The rows of a group lie close to one hidden flat surface of 11 dimensions, which passes through zero. Surfaces can cross.
Some rows, each with its group after it:
[ 44 -13   5  12  23 -26  23  25  14  -8 -32 -51   3  -7  21  28  -1 -22
  -8  12]	Z_982
[-16 -10  -3  -3   7 -28  -3  34 -32  -9  27  30 -16   2  22 -23  16   2
 -35 -30]	Z_314
[ 38 -10  14  38  25  25   0 -57 -28  16  51 -15  33  -1  30  15  13  29
  25  24]	Z_982
[ 39  13  27 -23  -6  13  -3  25  22   2  -7  16  11   3 -59  -4  -8  19
 -14  -7]	Z_193
[ 25  -6  -9 -37   2  21   2  -9 -11  26  56 -29  33  43  32   5  19  16
 -14  25]	Z_314
[  8  27 -16  -9 -17 -10  20  11  35  -4  31   2 -21   9 -38 -11 -44 -30
  30  11]	Z_193
[-31  -1 -12   5  20 -30  -5 -21  20   3  -4 -22 -12  41  -1  23 -18  -9
  16 -47]	Z_982
[-17  -5  31   3 -22  22  20   5  -4 -30  17  29  -8 -15  -3 -43  11  12
 -21 -16]	Z_514
[-45 -14 -19  -4  -3 -34 -16  43  14  -9   2  21 -46   1   0 -16 -47 -39
  28  -1]	Z_314
[ 10   0 -31  -2  -8  46  34 -24  16  -9  37   3  17 -12 -37   8 -17 -11
 -16  -1]	Z_958
[ 14  15  12 -11   8 -35  16 -22 -28   6 -10  -2  23 -11  -2 -14   7 -26
 -23 -19]	Z_193
[ -4 -12  13   6   2  27  -5  -3 -16  -6  32  27  25 -14 -46 -20 -29   9
 -11  17]	Z_193
[-21  -8  18   8 -14 -11  42 -15  17 -36  -4 -34 -18  13  57 -18  20 -16
   3 -19]	Z_193
[  1  17 -11  24  17 -15 -40 -29   7  26 -37   9 -18   9 -12  42  12  27
  39 -26]	Z_314
[ -3 -18 -18  54  17  15 -14 -41  18 -12 -21   3  -9  -8 -17  47   5  23
  26 -22]	Z_985
[-36  -6  49   8  -7  -2  -4  64  -8 -19 -14   6 -25   5  28 -32   7  32
 -24  -3]	Z_514
[-30  -4 -18  42  20 -14  15 -36  -1 -10  -1 -37   3  13  15  27 -12  -6
   6 -13]	Z_985
[-25 -26  -9  45  32  -5  -5  -9 -18  -6  14  -1   1 -17   1  15 -37 -12
   9   1]	Z_314
[-59  40  -4  25  -8  -8  25  53  25 -10   7 -17 -43  10 -21  -7 -63 -12
   3   4]	Z_958
[ -1 -57  16  18   6  10 -12  -1   1 -28 -18  30 -17 -36  32  -4  17  -3
   9 -16]	Z_193
[ -8  25 -21   3   9 -29  17 -16  13   5 -43 -14  -1 -19 -34  17 -37 -52
   7 -12]	Z_314
[-10  -2 -23 -44 -15 -17  29 -17 -10  -8  17 -17  18  15  25 -25  13 -46
 -27  -1]	Z_985
[ 21  10 -28  32  22  -3 -10  50  13  17  26  24 -51  -9   3  35 -13  19
  20 -14]	Z_314
[ 11   9  58   8  26  -8 -19  21 -22  27  -7  39   7 -34 -42 -20 -52  -6
   9 -16]	Z_982
[-24 -19  63  21  19  20   2  20 -17   5 -34 -32   4 -10  64  -4   6  24
  -6   4]	Z_958
[ -8  45  22   7   0 -24  -4   5 -53  16  13  14   5   6  12 -25  33  34
 -30  -9]	Z_514
[ 39  18  22 -65 -19   0 -18 -15 -11  46 -17  21  13 -15  21 -25  22 -23
  27   7]	Z_982
[ -8  -7  27  32 -22  21  -7 -33  -3 -18  -3  30 -22 -35  32 -26  21   9
  48  12]	Z_514
[ 16  13 -48 -48 -13 -10  25  -5  24   3 -21   0   7  -9 -35  10  -5 -54
 -23 -22]	Z_982
[ 41  70   0   4  27 -31  19 -19  10  54   9 -34   6  15 -31  32 -46 -23
  36 -13]	Z_958
[ 15  13 -27 -17  -7 -35  42 -34  25 -11  33 -37  -1  33  10  -3  -8 -49
  15  -8]	Z_314
[-10  16  32   7 -24 -21  45  -1   4 -42 -10 -40   7   9   9 -40   2 -15
 -17  24]	Z_958
[ 14  12  -9  -6 -16 -11 -22 -32 -49  11  30  35  13 -11  20 -30  41   9
  10  33]	Z_514
[  3  19 -21  17 -21  38   8  -9  15  -1  37   4  -5  -5 -22   0 -19  10
  27  44]	Z_958
[-12  46   3  -5 -15  22  20 -27   8  25  -4 -29  -4  15  31   8  18  14
  12  -6]	Z_985
[ 14  42  13 -49  13 -25 -13  25   1  52  25  24 -10  35 -27  -1 -19   1
  -6 -56]	Z_985
[-24  14 -45  16  22  15  18  -5  11  20  -5 -16 -10  -8  -5  46 -30 -16
  -7 -29]	Z_193
[ 13  23 -43  -4  12  -4   1  14  15  14 -11   0   7   2 -68  40 -23  -2
 -27 -16]	Z_514
[  5  38 -12  11  14   2  28   4 -14  14  57  29 -13   2 -22   4 -10  10
 -34 -58]	Z_982
[ 23  28   1 -24  22  61   6   7   3  73 -15 -21   9 -19  33  46  -6  10
  -2 -10]	Z_958
[  5   3  15  14  28  -5  20   8 -13  13  13 -33  -2  26  57  22  29  27
 -30 -38]	Z_958
[ -5   8 -12  -9 -12 -17  18   6  13  -7 -16 -19 -20   7  36   1  17 -19
   1 -10]	Z_193
[ -3 -49   7 -19   3   3 -25  -4   0 -13   3  25  23  -6 -30 -18 -25 -17
   7  14]	Z_514
[ -5   0  46  45   1  35   7  27   1 -13 -17 -21   2 -24   0  -3 -21  30
   6  47]	Z_985
[ -2  -6  26  39  18  16   9  -1  -4  -9  -5 -10   9 -18 -12  10 -21  13
  -4   4]	Z_985
[ 15   0   2 -27 -16  -9 -14  27  36  -6   0  -5 -26  51  14   5  42  36
   4 -18]	Z_958
[-57  13 -22  29  -4 -40  10  21  15 -26 -13   2 -55  10  13   0 -11 -14
   5 -34]	Z_314
[ 45 -20   6 -23  36 -41 -34  16 -12  25  27  24  13  18 -25   9 -13  -4
   3 -20]	Z_985
[  7  21  -6 -19 -17 -15 -28  58 -23  15   1  51 -18 -31 -27 -29 -16  -7
   3  41]	Z_985
[ 67 -71  -1 -17  10 -22   3  16   5 -31  -5  27  -9 -37  38  -5  39 -35
  -6 -14]	Z_982
[-15  -7 -32  10   0   7  14  -5 -18 -15  35   2  11  -1  -6   0  -1  -2
 -32   6]	Z_514
[-16 -26 -21   4  -9  -3   3   8  18 -31  23   1 -16  25   4   0  10   9
  -9  -7]	Z_985
[ 52   3  20 -47  10   0 -27 -35 -28  41 -37  21  62 -27 -45   0   8 -15
 -13   1]	Z_314
[-27 -35 -11 -32 -32  -3 -28 -25  10 -26 -42 -26  16  41  30  -9  64  20
  -6  24]	Z_193
[  6   7   6  36   4  13  -7 -30  -4   6  -9   6  -7 -20   9  12   5  14
  35   7]	Z_514
[-25 -13 -16  25   2  51   5  17  -2  -4  20   4 -11 -13  21  16   2  30
 -15   7]	Z_958
[ 23 -12 -31 -17  -5 -50 -45  -2  19   5  -9  20 -23  17 -13  10   4 -19
  54  13]	Z_193
[ -3 -20 -20  -8  15 -22   0 -14 -14   5  -6   0   9 -21   7   4 -21 -48
   5   0]	Z_514
[ 27  31  19   9  19 -16   1  -4 -15  36   9   2  -7 -13  15   5 -12  -8
  27  -8]	Z_982
[-11   3  15  -8  -4 -20 -18  12  30  -5 -29  -1 -26  34  -5   6  13  21
  12 -35]	Z_314
[  6  21  36   1   5   1  -8  30 -23  15 -12  11   8  -8 -11 -12   4  25
 -25   0]	Z_514
[-45  20  -4 -15 -20   6 -28  -7  10  15 -16  -6 -10  38   2   1  12  30
  14  -1]	Z_982
[-21 -20 -42  20   7 -39  -8  -5 -28 -19  17  36 -26 -16  27  -5  19 -21
  -6 -27]	Z_982
[-17   9 -24   0  10  -3 -10  14   4  19 -27 -15 -17   7  19  31   4   2
   0  -8]	Z_193
[  5   4 -32  29  10   6   7 -12  -9  -2   7   5   3 -18 -12  23  -1   2
 -10   3]	Z_958
[ 13   0 -49 -64 -26 -28 -17 -13 -12   7 -16  57  -4 -24  -6 -19  38 -45
 -14 -26]	Z_985
[-43   5 -20  17 -30  10  11   3  10 -29  45  49 -49 -12   2 -36 -15 -11
  25 -11]	Z_982
[  9  25   5  26  -1   6  33  26 -42  -7   2  -6   4 -41  28 -15  20   5
 -46  25]	Z_958
[-26  -6  41  -4 -14  29  27 -34   0 -16   3  -2  23 -19  -9 -38 -27 -22
   0  -1]	Z_514
[-30 -22 -32  -1  -7 -20 -27 -34  -6  -9  11  22 -12  15  15  -1  16  -8
  24 -13]	Z_985
[ -2  28 -16 -31  -9 -29  -5  68 -23   3  39  40  -7  18 -49 -30 -11   6
 -57  -8]	Z_193
[ 51  18  -1  -2   9  -8   2  10 -18  22  26  16  -5 -10  20   4  28  10
   1   1]	Z_314

New rows. What belongs after each?
[  4  14 -21  21   1  22 -15 -12  15   6 -11   4   2   1 -45  31  -6  28
  10   9]	Z_982
[ 14 -13  22  11  23 -23   3  41   0  -7   0   0 -20   7  21   5   8  12
 -16 -31]	Z_982
[ 72 -27  23  -7  24  11   1  17  13   2  22 -11  30   8 -26  17  -4  15
 -10   8]	Z_985
[ -3 -12 -15   9  11  -7  29 -41 -12 -17  -4 -26  27  -5  10   9  13 -21
 -30 -15]	Z_958
[ 42 -39  17 -26  -3  21   2  -3   9 -11   8  15  17 -12   5 -14  17  -4
  -4   1]	Z_982
[ 10 -25   2 -14  15 -43   1  10 -15  -6  -9  13  -8 -15  30 -12   9 -39
  -6 -24]	Z_982
[ 33   6   0   3   3  25  24   5  15  -2  14   2   0  -8 -13  15   9  13
 -20 -20]	Z_514
[ 28  -8  27  13  16  21   1 -22  10   8  -2  -2  10 -12  -6  15  -7   9
  17 -13]	Z_514
[  4   1  51  46   8  -5 -23  -6 -14  -7 -42   8 -13  -9  24   2  45  58
  10 -14]	Z_314
[-67  12 -19  52   5  -6   6  15 -23 -24  24   9 -19   6 -14  -7 -20  22
 -28 -10]	Z_982
[  1 -11  19  29 -14  23   9  18   8 -35 -45  -5   3 -40 -19  -6   4  13
 -12  35]	Z_958
[ -9 -19 -25 -16  -1 -20 -13 -13 -18   1  21  -6  17  17  17  -8   3 -18
  -1  25]	Z_514
[ 26   3  25  -5  20   2 -14   9 -12  25 -14 -13  18   9  13  15  16  27
 -10  -2]	Z_314
[ -9 -21   6 -38  -5  -1 -18   6  12   9   2  -8  14  23  -6 -12 -24 -18
  12  17]	Z_314
[  9 -50  21  21   8  33 -41 -33  21 -10   3   6  13  20  -9  19  10  48
  39   9]	Z_982
[-63  24 -12   5  -2 -14   0  24  -1   6  16 -25 -18  36   5  -7 -38  -1
   3  12]	Z_193
[-31   0  -4 -34 -23 -49 -25   6  -4   2 -17 -10 -20  30  47 -28  15 -25
  33  22]	Z_514
[ 26 -11  57 -35 -19  44  18  40  -2  -6  22   9   6   2  38 -39  43  38
 -37  -3]	Z_958
[ -3  -5 -12  11  -6  27  15 -26   4 -17  -2  16   1 -18  -9   6  21   7
 -18 -29]	Z_985
[ 14  17   5  35  32 -21  -4  15 -13  14  -2  16 -11 -19 -28  20 -28   2
  -1 -23]	Z_982
[ 30   1  -3 -27  -3 -27   4  81   6 -11 -19  19 -25  -5  -5  -4  24   3
 -48 -20]	Z_985
[-30 -16  -9  15 -22   2   6  39  33 -43 -16  16 -41 -18 -20 -14 -24 -14
  10   9]	Z_982
[-31 -20   8 -20   5 -15 -37  -8   6   4 -57  -1  20   7 -36   3 -23 -12
   5   2]	Z_982
[ -2 -16  22  12  25 -47 -17 -37   1  -7  -4  -7  16  30 -28   1 -23  -9
  21 -25]	Z_193
[ 17   0  10  57  16   0  34   5   8 -17  37   7 -25 -41  -7  -1 -52 -25
  35  10]	Z_982
[ -9   2 -34   9  -9 -11   0  -1  -9 -10 -29 -16   4 -16   3   9   6 -16
  -5  36]	Z_982
[ 33 -21  34  28  21  29  -4 -30  -7   6  63  16   4   9  23   1  11  38
  26 -13]	Z_982
[ 20  19  19  -4  -6 -21  15 -13   5   0  36 -26   0  45  23 -13  20  13
  12   1]	Z_958
[ -1  -5 -17  -3   8 -20  20   2 -25 -10  55   1   0  22  34 -10  25   0
 -36 -25]	Z_314
[-37   4  26  19  12  -2 -11 -14   0  -1 -13 -11  17  21 -43   0 -34  16
  -1 -10]	Z_514
[-40 -13  30   2 -19  35  -4  30  17 -27 -13 -14   9  15 -25 -19 -15  32
 -18  30]	Z_982
[ 32  18 -57  19  28 -40 -32  36 -21  31 -33  28 -23 -38 -16  50   2 -10
  -3  -4]	Z_514
[-30   8  16   7  -5  17  23   9  13   1 -26  -8 -19 -39  12  -9 -45 -40
  23   3]	Z_193
[-22  -9  -1   3  -6   5  37 -14   3 -23  48  -9  -2  11  17 -22 -15 -22
  -9 -13]	Z_982
[-29  14 -28 -14 -34  27   2 -15 -24  -5   0 -17  27   7  15 -13  34  17
 -28  54]	Z_982
[ 10   0 -72   5   9 -23 -28 -24  17  15 -19   3  -1  -3 -45  49 -21 -28
  31  10]	Z_514
[  9  11   1  35   8  -6  -6  21  10  -9   4  15 -18  -7 -39   8 -22  17
  12   4]	Z_958
[-39  27  -4  10 -10  -6 -12   9  -7   9  -3 -12 -18  29  25   1  17  31
   2   3]	Z_982
[-36  -3  28  24   5 -14   7 -75 -23  -7  12  -7  14   1  30 -25  -6 -18
  32 -16]	Z_514
[-23  -4 -44  15   0 -25   5  26 -24 -24 -29 -18   5 -10   6  12  21  -4
 -53  22]	Z_982
[-15  10  22   8  -8   5 -11  -6 -27   5 -11  14  10 -25  -4 -21  -4   4
   4  23]	Z_514
[ 15  26  18  -6  15 -16  11   5  -8  18 -20 -12  11   4 -12   9   3   3
 -25 -25]	Z_193
[ 13  13 -34 -42 -38 -14 -16  -4  26  -5   3  22 -16  25 -22 -11  28  -4
  17   3]	Z_514
[-33 -21  -5  15  -5  17  10  -8  15 -26  26 -20  -4  27  14  -3  -4  12
   2   5]	Z_314
[-32 -31  -4  -1  13   5 -11  41  21 -10   5   6 -15  21 -22  11 -31  10
 -18 -27]	Z_314
[  9  -8  27 -11 -14  -5 -15  -1  -1 -10  12  13  12  11 -21 -29   1  12
   9  22]	Z_193
[-10   1  17  43  10   1   0  14   4 -12 -33   2 -21 -31  -7   9 -18   5
  14   3]	Z_314
[ 26  21  15 -34 -15  12   7  15  29  18 -51 -55  15  13   7  13   5  -3
  10  43]	Z_982
[ 51   5  13 -15  29  -2  -4   9 -43  35 -14  38  27 -55 -15   5   3 -15
 -34 -25]	Z_958
[-17 -12  -3  35  -5 -43 -13  -2   6 -36 -12 -24 -19  37  26   2  33  27
  15  12]	Z_958
[ 27  -3  53  -4  34   4  26  -4 -45  21  61 -24  57   2   4 -25 -40 -11
 -28  17]	Z_985
[ 39 -27 -25  -2  30 -14  -7 -41   2   7 -16   4  34 -17 -40  35 -11 -29
  -4 -18]	Z_982
[ 34   8  27 -36 -19  18 -15  -1  10  17 -12  12  16  -6 -24 -17   3   5
  17  23]	Z_514
[ -3  11  -9 -14 -31  21  -5   1  52 -11   3 -19 -16  47 -14   9  15  32
  23  10]	Z_514
[  2 -29   0   1   9  24  -7  23  23  -5  -4 -19   8   9 -13  19 -21  10
   0  20]	Z_514
[ 69  14  55  10   6 -33   0   0  -8   0 -17  14 -10  -9  21 -12  53  23
  11 -24]	Z_314
[ 28  34 -19  -4  -8  -6  43 -24  31   0  27 -32   0  23 -14  13  -5 -18
   7 -11]	Z_193
[ 10  41 -37   1   9 -22  34  24  -3  15  34 -15 -24  18  25  20  14  -1
 -28 -28]	Z_193
[-29  -4 -22 -23 -23 -27 -32  24 -21  -1 -22  20 -22   1  42 -20  39  -1
   0  20]	Z_958
[ -7  18  -8   3   0 -12  -2  34   2   6  32   1 -32  34  29   3  20  31
  -4 -14]	Z_958
[-19 -27  58   9  13  12 -14  15  13 -11   9   8 -14  34  15  -8   9  50
  -4 -50]	Z_985
[ 12 -21  29 -11  20  11 -11   7 -28   4   4  15  44  -5 -33  -6  -3  19
 -50 -16]	Z_982
[ 18 -13  36  -9  27 -11  -3  28  -4   3  21  46   2 -13 -52 -14 -39  -8
 -20 -52]	Z_958
[-37  -4  14   0 -16  -1  -4  23  23 -21  12 -30 -13  58  12  -9   7  36
   0   9]	Z_193
[  2 -10  29  -6  29 -32  -8 -26 -38  23  10 -20  31  16  38  -8   0 -10
   1  -5]	Z_514
[-11   7   3  17  22   6 -13  -6   1  17   3 -17  12  22 -18  24 -20  25
   3  -6]	Z_193
[-19   7 -19  10   7 -11  19 -11   3  -2  -9 -42  -3  23  36  23  18   0
 -16 -18]	Z_958
[ 28  31  -7 -24  -2 -18 -21  -1 -49  31  21  14  38   9 -23 -14  20  18
 -30  29]	Z_193
[ -1 -33 -13  30  26  -9   5 -21  -2 -28  56  21  10  17 -36   6 -19   6
 -18 -40]	Z_193
[  6  -5  32  -2 -12   4  37 -15  39 -32  -5 -32   2  29  -3  -9  10   2
  -9 -28]	Z_193
[-28  30  -1  -7 -46   0  29  -1  10 -19  -6   7 -39  -9  38 -36  28 -16
  10  -1]	Z_514
[-36  -4  -3  -7 -14  27  31  -5  38 -16 -53 -33 -10 -10  12  11  -7 -24
  -8 -20]	Z_193
[ 16 -15  -7  -5  -1  -2   7  -2 -18  -9   9   6  15 -19   5  -9  10 -10
 -17  15]	Z_985
[-24 -32  20  28  12   5  -8  51  -2 -28  16   4 -21  20  23  -4  12  46
 -27  -9]	Z_514
[ 23 -29 -13 -33 -18 -10   9  16  10 -22 -11  17 -10 -21  19 -17  23 -34
  -9  -1]	Z_982
[-20 -48  -2  35  20  -7 -23 -19 -13 -16   2  12  -6 -17  19   6 -13  -9
  27   6]	Z_514
[  8  11   6  -6   1  -1 -15   8  35   7 -36   8  -9   7 -54  19 -19   9
  13 -23]	Z_514
[ 23   1  -4  -4  -3  -3 -33   2  22  13 -44  17 -15 -19 -24  21  -2  -4
  41   9]	Z_982
[  1   7 -14  11   2  43 -10  11 -28  18  42  16  16  -8  -8   6   2  36
 -22  29]	Z_193
[-10 -32  25 -22   5  -9 -25 -21 -27   7  23 -20  39  32  24 -25  -2   1
  10  39]	Z_514
[ -4  10  28 -30  -7  26   5   7   5  29 -26 -42   2  16  69   5  31  15
   4   8]	Z_958
[-24 -34  -1 -23  -5  -7 -13  -3 -27 -16  35  31  14  13   5 -34  11  -1
 -29 -15]	Z_314
